There are 4 nested groupings, the coarsest first. Each group lies inside one group of the grouping before and may be the whole of it. The rows also spread widely along 17 directions, which tell nothing about the answers.
In the rows, 128 means zero.
Some rows, each with its group in each grouping after it:
[130 108 128  93  92 153 118  99  85 136 140 151 157 108  98 159 123  97
 142  84  84 109 158 129 109 157 162 139 136 160  68  98  97 146 100  70] : Rulu rosos k_27 mutod
[112 132 139 116 138 118 172 124 127 130 109 148 177  98 122 117 139 137
 143  98 179  80 110 113 198 134 106 155 128 123 147 163 157 142 110 102] : Rulu tano k_352 pof
[104 124 108 121 111  95 148 115 114 117 119 150 147  91  96 137 129 158
 144  72 161  82 170 113 145 122 119  77 116 139 147 122 134 135 101 169] : rilu reg k_622 tatam
[139 109 101 113 114  84 147 127 101 127 152 144 138  97 122 131 104 125
 151 101 114  93 160 100 119 127 135 104 137 143 107 121 126 106 121 167] : rilu lona k_920 fopag
[135 114 123  93 128 125 119 110 105 136  92 111 160 112 145 141 151 143
 124 115 139 154 129 142 175 132 120 109 146 165 112 165 128 144 140 127] : dab Votak k_792 sigo
[151 118 105  86 120 145 126 111  97 134 135 146 120 153 126 166 128 105
 136 113  91 162 136 156 156 142 166  86 117 164 107  77 131 105 134 141] : rilu Nev k_881 Dom
[146 100 169 127 105 118 179 142 115 134 178 117 129 119  92 138 142 112
 124 120 142 112 147 110 122 121 112 125 150 123 117 107 129  93 102 112] : Tera Nof k_407 vadu
[192  80 164  96 111  88 150 117  89 172 140  99 135 114 182 185 139  86
 130  97 136 115 202 123 126 101 120 123 134 157  74 148 133 138 126 125] : Tum miz k_578 sim
[125 107 149 121 135 111 146 142 129 128 140  99 157 107 109 109 160 125
 119 121 173 145 134 119 155 125  99 136 138 147 131 164 145 143 124 105] : dab muz k_224 sosog
[ 79 124 213 107  79  97 118 139  89 116 179  49  65 113 147 169 159 148
 124 150 158 155 196 140 148  97 127 114 149 149 138 106 120 135 114 178] : Tum duris k_389 muvik
[131 101 146  91 125 165  84 130 154 126 160  53 118 126 139 117 199  96
 122 118  97 169 142 148 114 140 135 130 139 145 108 121 123 174 102  90] : Tum duris k_389 mobok
[111 124 127 133 114 139 130 161 147 146 144  99 151 126 185 118 157  97
 144 158 143 158 107 159 126 119 134 136 153 126 131 134 179 111 134 160] : dab muz k_49 muva
[152 107 117  82  90 129  89 114 112 145 158 140 145  87 100 171 130 107
 139 129 114 169 153  99  82 133 165  98 119 117  88  77 134 104 111 161] : Rulu tano k_492 fogu
[ 79 134 125 110 103 108 101 128 118 116 146 120 152  80 132 123 126 117
 131 108 147 137 175 130 124 111 124 141 112 144 145 133 173 178 122 172] : Tum duris k_944 lumud
[125 149 103  74 140 175 130  78 131 129 143 143 135 132 137 155 175 121
 138 134  72 147  85 123 207 137 139 134 102 115 109 117 147 124 133 137] : rilu lona k_920 bom
[134 128  63 108 159 103 141 110 150 118 137 148 163  93 111  90 140 116
 139  70 108  94 137  84 150 137 102 129  86 132 123 161 148 163 123 136] : rilu reg k_807 kinem
[147 124  94  93 125 125 106 119  80 129  99 148 126 125 122 147 100 124
 132  98  97 162 138 131 145 148 145  87 131 179 109 115 110 125 148 117] : rilu Nev k_881 degi
[ 81 146 126  99 100 137  69 140 114 127 122 118 114  89 131 124 103 141
 147 101 118 128 128 111 139 133 146 135 139 126 120 119 127 169 125 112] : dab muz k_809 tino
[144 127 145 124 118 161 143 149 161 148 137  90  95 174 160 125 152 111
 148  99 119 107  90 127 116 128 131 122 142  93 128  76 123 111  90  97] : dab Votak k_448 puvi
[161 118  62  50 174 139  88 109 133 131 143 132 156 105 133  99 132  85
 131 108  60 159 106 102 181 160 147 170  91 156  79 162 139 177 152  92] : rilu reg k_807 Sigu
[126 124  79 151 136 120 150 127 111 136  87 161 118 127 168 119 118 156
 129 113 101 112 125 177 176 117 138  62 143 170 132 185 118  98 183 152] : rilu lona k_749 Dabus
[ 94 163 133 132  80  80 115 153  88 110 101  83 111 150 170 151  85 128
 123  96 180 175 182 127  70  96  92  92 129 149 196  73 158 145 118 221] : dab muz k_49 Pog
[142 113 112  95 115 162  73 126 195 172  85  80 147 113 210 140 144 144
 121 151 157 139 107 151  98  93 166 120 118  75 128 146 138 137 110 165] : Rulu tano k_492 gop
[176 102 135  99 120 140 117 127 125 144 110 128 193 119  90 126  81  92
  47  96 159 166 167 137  78  85  94 174  95 145 159 139 163 189 138  87] : Tera moni k_675 nelon
[126 125 146 140 112 105 157 146  86 129 105 104 142 135 168 127  91 112
 119 112 157 129 152 118  90 112  95 151 146 157 136 147 116 132 128 109] : Tum miz k_578 zes
[157 115 154 100 118  90 145 124 104 146 103  78 140 110 179 159 134 131
 123 115 156 122 160 107 135 105  88 128 152 143 123 156 128 142 118 143] : rilu Nev k_147 Tizok
[139 130 142  87 103 130 132 121 107 142 132 112  98 143 168 152  91 124
 143 105  96  95 126 135 142 125 157 144 142 121 117  90 108 115 110 132] : Rulu rosos k_27 buv
[135 116 139 133 123  92 140 161  98 132 113 122 114 137 127 129 109 128
 121 104 180 147 158 131 136 116 121  92 126 166 151 137 133 131 142 117] : rilu lona k_749 Von
[132 133 127  61 136 133 127 115 127 112 139  95 164 113 106 111 134 142
 138 145 131 160  70  76 157 151 115 163 149 108 126 110 133 112  98 137] : dab Votak k_448 Vovi
[110 127 129 129 142 129 172 138 150 102 171  87 107 135 148  71 136 132
 139 117  82  77 101 122 142 130 106 154 162 121 144 133 115 106 109 136] : Tum miz k_578 zes
[ 56 146 113 148 110 124 146 166  98  86 151 137 106 154 117  96 104 130
 155 115 126 119 128 166 144 150 156 103 153 175 166  86 132 109 120 148] : rilu lona k_749 Von
[134 100 137  95 137  91 165 123 134 129 141  95 156 116 153 126 157 135
 146 120 171  92 143 128 176 131 134 128 137 138 126 149 139 123  94 165] : Rulu tano k_492 gop
[107 128 111  94 121 141 139 122 112 119 107 129 158 117 135 113  75 151
 140 121 123  78  97 118 135 139 147 165 150 127 118 124  97 123  97 111] : rilu Nev k_147 Tizok
[107 133 112 101 128 105 121 136 120 111 152 122  72 156 121 114 101 134
 142  60 117  97 154 129 172 130 157 105  92 146 134  92 117 156 116 139] : dab muz k_49 Pog
[ 98 133 124 132 151 143 162 170 163  95 150  70 111 172 146  46 106 142
 129 160 132 114  56 116 114 137 128 178 153 110 158 127  93  94 100 106] : rilu lona k_749 Von
[160 103 129  91 118 137 133 130 118 128 139  94 158 131 125 136 149 101
 118 130 123 172 130 140 120 139 124 117 158 148 124 107 144 113 111 136] : Tera Nof k_407 vadu
[ 42 159 102 172 111 130 148  99  81 112 112 179 102 124 141 152 188 127
 177  36 107  77 186 152 197 156 132  58  95 187 100 155 111 176 128 100] : Tum duris k_389 mobok
[149 141 133  63 113 130  97 134  90 116 115 117 120 113 117 139 100 125
 126  77  87 152 125 143 182 142 111 107 177 153 180  79 178 147 133 145] : Tera moni k_675 nelon
[164 126 136  95 117  99 139 122 109 167 132 139 139 105 161 170 134  88
 150  72 133 113 158 104 169 112 108 127 116 125 109 127 183 155 135 133] : dab muz k_809 tino
[ 69 141 130 172 118  79 139 182  92 108 129 111 135  97 133  85 125 125
 156 121 177 146 135  87 117 148  92 128 157 166 128 173 125 131 136 108] : dab muz k_49 Pog
[131 129 141  96 112 115 145 153  83  99 133 125 171 138  63 107  78 105
 122  91 161 158 120 105 101 152  98 154 155 159 172  59 150 133  96 103] : dab Votak k_448 puvi
[115 130 110 111 139 114 115 161 181 142 187 123 123 101 140  95 147  88
 173 111 142 102 114  63 136 132 148 160  84  80 104 124 172 153 100 120] : rilu lona k_749 Von
[ 78 150 104 135  99 179  65 128 118 117 143 110  79 136 141 134 163 101
 127  98  45 167 159 156  92 139 144  96 120 168 108 101 101 172 141  98] : rilu reg k_807 Sigu
[167  88 145  58 157 108 128 118 114 127 137  96 138 117 101 137 175 141
 116 131 159 170 133 130 223 137 132 104 129 168 124 154 139 138 132 121] : rilu lona k_920 bom
[101 148 109 111 130 163 143 103 120 108 112 110 151 153 170 112 119 115
 116 103  87 114 118 160 135 124 112 166 132 149 150 129 130 157 121 127] : Tum miz k_578 zes
[143 122 114 122 129 116 165 141 138 131 175 147 168 141 118 112 142  46
 139  75 127 120 152 147 130 135 119 154 101 150 151  91 205 155 110 132] : Rulu rosos k_27 buv
[100 140  77 157 139 144 108 149 135  85 135 125 125 121  78  48 101 135
  97 134  94 196  97  99  55 138 101 120 123 143 157 141  97 109 153 112] : Tum miz k_578 zes
[125 156 135  76  97 129  73 138  93 132 121 101 129  83 145 143 108 110
 155 106  98 169 107  69 116 147 103 148 170 116 117  97 149 149 123 116] : dab muz k_49 Pog
[105 122 155 107  98  76 138 135 135 126 143 102 156  83 114 128 109 148
 130 109 208  96 169  90 109 100 113 148 115 104 159 122 151 147  80 179] : Rulu rosos k_27 buv
[104 127 149 133 106 130 161 110 105 131 172 117 141 130 143 157 174  89
 140 133 127 129 161 106 109 131 127 151 111 140  78 127 110 125 104 114] : Rulu tano k_492 gop

New rows. What belongs after each?
[ 96 159 140 113 144 137 139 146 139 115 134  96 113 153 160 104 146 109
 143 104 140 120 101 114 179 134 107 168 118 126 157 129 153 171 113  93] : rilu lona k_749 Von
[107 131 108 101 129 114 126 149 117 137 122 140  95 144 173 129 100 134
 167  94 139  88 126 145 215 140 188 109 112 138 121 123 137 130 122 144] : Tera moni k_675 nelon
[164  94 156  76 147 104 161 133 120 138 119  83 153 149 145 129 113 123
 105 121 187 118 140 132 166 112 123 168 119 151 134 144 128 153 105 106] : rilu Nev k_147 Tizok
[136 103 140  85  89 135  95 113 139 120 152  53 166  99 135 130 126 117
 100 136 107 142 165 124  24 110 120 157 162 124 126  98 113 147  82 166] : Rulu tano k_492 gop
[ 91 136 113 129 121 160 157  97 141 131 123 138 150 163 156 138 129 129
 109 131 148 107 133 159 131 102 157 154  70 121 127 133 112 135 112 138] : Rulu tano k_492 gop
[145 122 118  95 122 142 110 111 133 134 106 111 144 123 133 139 134 132
 113 119 130 157 125 128 119 123 132 115 120 125 132 123 122 130 119 136] : Rulu tano k_352 pof
[ 82 145 103  94 113 158 144  80 107  82 132 135 154 112  79 123 127 171
 122 121  77 110 111 133 147 142 121 121 151 142 143  98 102 112 100 162] : rilu Nev k_147 Tizok
[143 136 121  88 119 106 115 126 110 120 122  96  86 140 147 140 104 141
 116  96 110 148 148 128 154 115 124  93 127 139 152 104 127 132 133 175] : Tera Nof k_407 vadu
[101 137 134 105  96 120 114 138  83 126 155 124 110 149 144 144  51  97
 101 131 119 145 174 136  93  98 157 179  91 160 119  91 116 155 138 135] : rilu Nev k_147 Tizok
[139 140  83 137 104 128 106 153 133 148 113 166 180 112 139 121  91  66
 119  99 134 175 139 151  64 113 121 129 107 137 172 102 210 146 149 160] : Rulu rosos k_27 buv
[110 121 110 177 117 127 152 168 168 140 106 127 150 155 146  97 112 108
 135  94 205  96 134 124  51 116 138 126  90 107 150 122 123 133  85 104] : Rulu tano k_352 pof
[141 112  63 124 140 155 108 119 175 141  88 141 184 122 117  81  95 141
  92 112 136 132 101 127  75 107 136 139  89 111 126 164 113 145 132 113] : dab Votak k_448 Vovi
[101 125 110 116 117 129  88 156 158 132 121  82 104 162 167 107 114 127
 143 103 161 130 133 125  93 125 172 124  95 121 118 103 105 159  93 129] : dab Votak k_792 sigo
[115 155 107 101 129 133 129 128 100 110 132 134 122 187 127 140 109  80
 114  89 131 177 151 147 142 128 131 134  69 172 163  67 161 170 126 137] : rilu Nev k_147 Tizok
[137 124 120 103 113  95 131 138  92 121 136 106 133 117 154 136 118 105
 147 103 112 134 155 122 121 135 116 111 162 164 129 111 145 131 124 159] : rilu lona k_749 Dabus
[ 79 149 148 156  93 107 138 148 132 124 136 104  79 125 177 134 139 146
 141 102 130  90 164 165 142  97 123  87 147 131 175 115 146 126 128 194] : Rulu tano k_352 pof
[112 141 124 100 112 152 122 117 131 120 116 104 126 147 146 142 130 132
 117 107 115 129 133 164 137 112 127 117 130 136 164  89 145 146 110 160] : rilu Nev k_147 Tizok
[ 85 144 120  95  85 146  90 134 112 117 116  86 144 119 165 147 122 126
 162 133 127 142 124 121  82 145 149 125 163 127 125  71 126 131  74 164] : rilu Nev k_147 Tizok
[130 105  72  85 124 114  89 102 145 142  90 132 192  81 142 123 106 151
 122 124 158 134 143 129 116 119 167 123  95 131 109 171 125 149 118 175] : Rulu rosos k_27 buv
[ 93 145 145 136 109 137 122 183 130 147 113 102  84 162 196 131 101 126
 156 145 173 126  99 136 132 120 165 133 129 112 138 102 125 111 113 119] : rilu Nev k_147 Tizok
[133 143 122 111 123  85 140 116 114 130 154 113 122 120 154 149 163  95
 148 100 126 154 162  92 145 129 103 117  98 139 122 126 158 139 124 175] : Rulu rosos k_27 buv
[149  92 128 131 125  84 178 127 111 121 158 107 138 128 122 112 139 121
 122  89 112  96 173 139 127 120 103 106 153 174 116 142 117 118 127 151] : dab Votak k_792 sigo
[ 98 134 110 131 123 128 107 161 132 108 100  59 118 153 194  94 134 123
 138 124 138 166 125 164  96 139 128 107 158 160 164 127 124 141 114 155] : Tum duris k_389 mobok
[172 109 105  82 145 120 127 100 166 147 139 134 185 103 109 125 159  88
 114  72 141 127 152 115 145 117 111 146  71 120 134 139 187 187 110 129] : Rulu rosos k_27 buv
[101 130 139 128 138 132 146 125 139 111 168  70 111 155 153 106 178 110
 107 127 104 149 141 156 157 114 105 147 125 160 132 150 130 153 137 135] : dab muz k_224 sosog
[138 112 138 127 106 127 118 149 129 150 138 147 123 100 107 119 104 125
 108  91 116 113 143 152 136  99 123 118 141 136 141 128 157 141 159 113] : dab Votak k_792 sigo
[ 77 140 138 119 116 185 125 104 184 113 166  96 139 128 115 111 189 116
 118 106 122 109 128 129 109 113 118 164  86  88 142 107 140 180  74 111] : Tum duris k_389 mobok
[121 128 111 116 106 129 145 126  96 119  86 132 169 146 113 132  89 144
 129 109 168 140 114 122  94 138 128 111 141 142 142  94 108 104  98 133] : dab Votak k_448 puvi
[105 121 141 125 113 122 119 176 121 118 161 112  98 111 116  89  98 123
 142 120 125 125 118 120 116 138 141 138 153 130 140 107 125 118 121 106] : Tum duris k_389 mobok
[144 111 161  92 117 122 105 172 137 158 134  95 128 114 145 142 140 105
 136 131 191 161 129 124 145 117 139 130 129 120 144 107 175 143 115 117] : rilu reg k_622 tatam
[104  95 104 112 118 138  83 142 191 146 120  98 188  65 147 101 158 137
 130 130 167 106 143 152 106 107 149 126 132 116 129 166 166 174  98 156] : rilu Nev k_147 Tizok
[ 89  98 111  77 115 114 106  88 125 121 139 123 178  72 107 147 164 159
 138 134 177 135 174 130 162 125 172 106  89 142  95 155 130 151  96 186] : Tum duris k_389 muvik
[190 110  75 102 138 107 138  90 143 168  80 162 170 126 135 161 124 122
 118  62 168 128 155 101 127  97 119  81  52 109 114 145 151 145 128 152] : dab muz k_809 tino
[105 141 125 162  98 108 162 153 137 130 151 129 137 117 146 111  88 121
 126 144 151 111 127 100  53  97 113 150 125  92 152 114 135  85 118 174] : Rulu tano k_492 gop
[196  93  91 149 130 156 120 143 168 184  98 126 175 123 175 121 132  80
  97 138 127 161 115 125  32  93 115 132 114 109  99 174 136 122 154  87] : rilu lona k_920 fopag
[165 103 100  83 132 119 155 117 133 133 118 128 153 106 139 112  84 152
 130 108  92  65 106 139 151 120 131 129 168 123 136 127 129  99 117 163] : rilu Nev k_147 Tizok
[ 84 132  76  85 104 153  84 133 132 119 132 146 160 141 120 131  81 118
 139 142 156 160 125 147  98 133 211 131  77 129 130  58 144 132  92 179] : rilu Nev k_147 Tizok
[150 134 100 104 113 160 118 125 108 155 112 161 147 134 155 160 122  80
 147 116 112 175 106 134 122 140 150 116 109 124 112  93 162 112 137 119] : Tum duris k_389 mobok
[ 71 182 151 206  97  73 152 199 112 135 130  91  71 113 234 109 127  88
 182  70 124  65 161  91  98 114  53 134 173 135 156 144 160 162 130 127] : rilu Nev k_147 Tizok
[156 124  82  99 114 132 108  90 121 142  81 131 159 118 145 163 124 131
 118 107 139 175 144 107  79 115 128  84  86 117 115 125 119 125 119 166] : Tum duris k_389 mobok
[146 109 143 125 115 106 123 178 135 150 156 108 101 146 152 123  98  86
 121 104 154 122 163 139 102  97 143 136 111 136 146 103 157 152 130 118] : rilu lona k_920 bom
[129 135  81 148 129 158 163 124 119 131 124 179 202 122 129 110 127  66
 111 106  81 134 121 173 116 126  95 150 133 169 145 139 188 140 159 116] : rilu Nev k_147 Tizok
[107 131  90 108 156 113 149 125 118 100 115 138 132 124 108  77 101 167
 134  98 121 101  94 119 198 148 127 126 130 150 136 162 105 123 137 121] : dab muz k_49 Pog
[108  97 120 139 133 137 131 135 158 109 201 104  77 123 106  72 150 131
 115 117  60 101 148 154 123 118 150 118 125 143 109 143  90 122 136 121] : Tum duris k_944 lumud
[128 126 107  99 137 151  87 139 106 102 124 105 157 124  80  76  96 123
  81 148 100 223  94 116  94 145 112 164 144 170 131 140 101 142 158  79] : dab Votak k_448 Vovi
[167 126 144  90 138 109 144 122  90 145  91  91 104 190 172 142  67 130
  88 114 153 153 131 111 138 100 122 167  92 149 115 143  75 144 145  92] : dab Votak k_448 Vovi
[111 107 120  99 106 141 114 121 104 120  44 106 191 121 122 149 134 173
 139 110 213 139 131 148 115 147 146  72 161 157 143 124 107 136  73 120] : rilu lona k_749 Dabus
[ 86 112 121  98 125 151 133  92 133 109 118  76 191 134 152 112 132 138
 111 148 152 111 136 127  93 132 153 198 111 143  87 164  61 161  73 107] : Rulu tano k_352 pof
[ 89 107 159 127 104 164 163  90 136 123 164 119 156 121  97 146 175 139
 101 149 154 122 153 145 116  97 133 144  98 117 112 133 112 123  96 127] : Tum duris k_944 lumud
[115 129 113 158 133 133 193 132 168 123 148 105 111 169 173  85 116 120
 129  99 114  51 118 127  90 105 116 158 105  95 139 130 101 115  95 130] : Tum duris k_389 mobok
[ 85 130 116  75 133 123 114 122 111  97 136  94 140 128 150 121 156 133
 161 119 138 146 130 152 200 158 156 116 140 168 142 113 153 146 100 175] : Tum miz k_578 zes
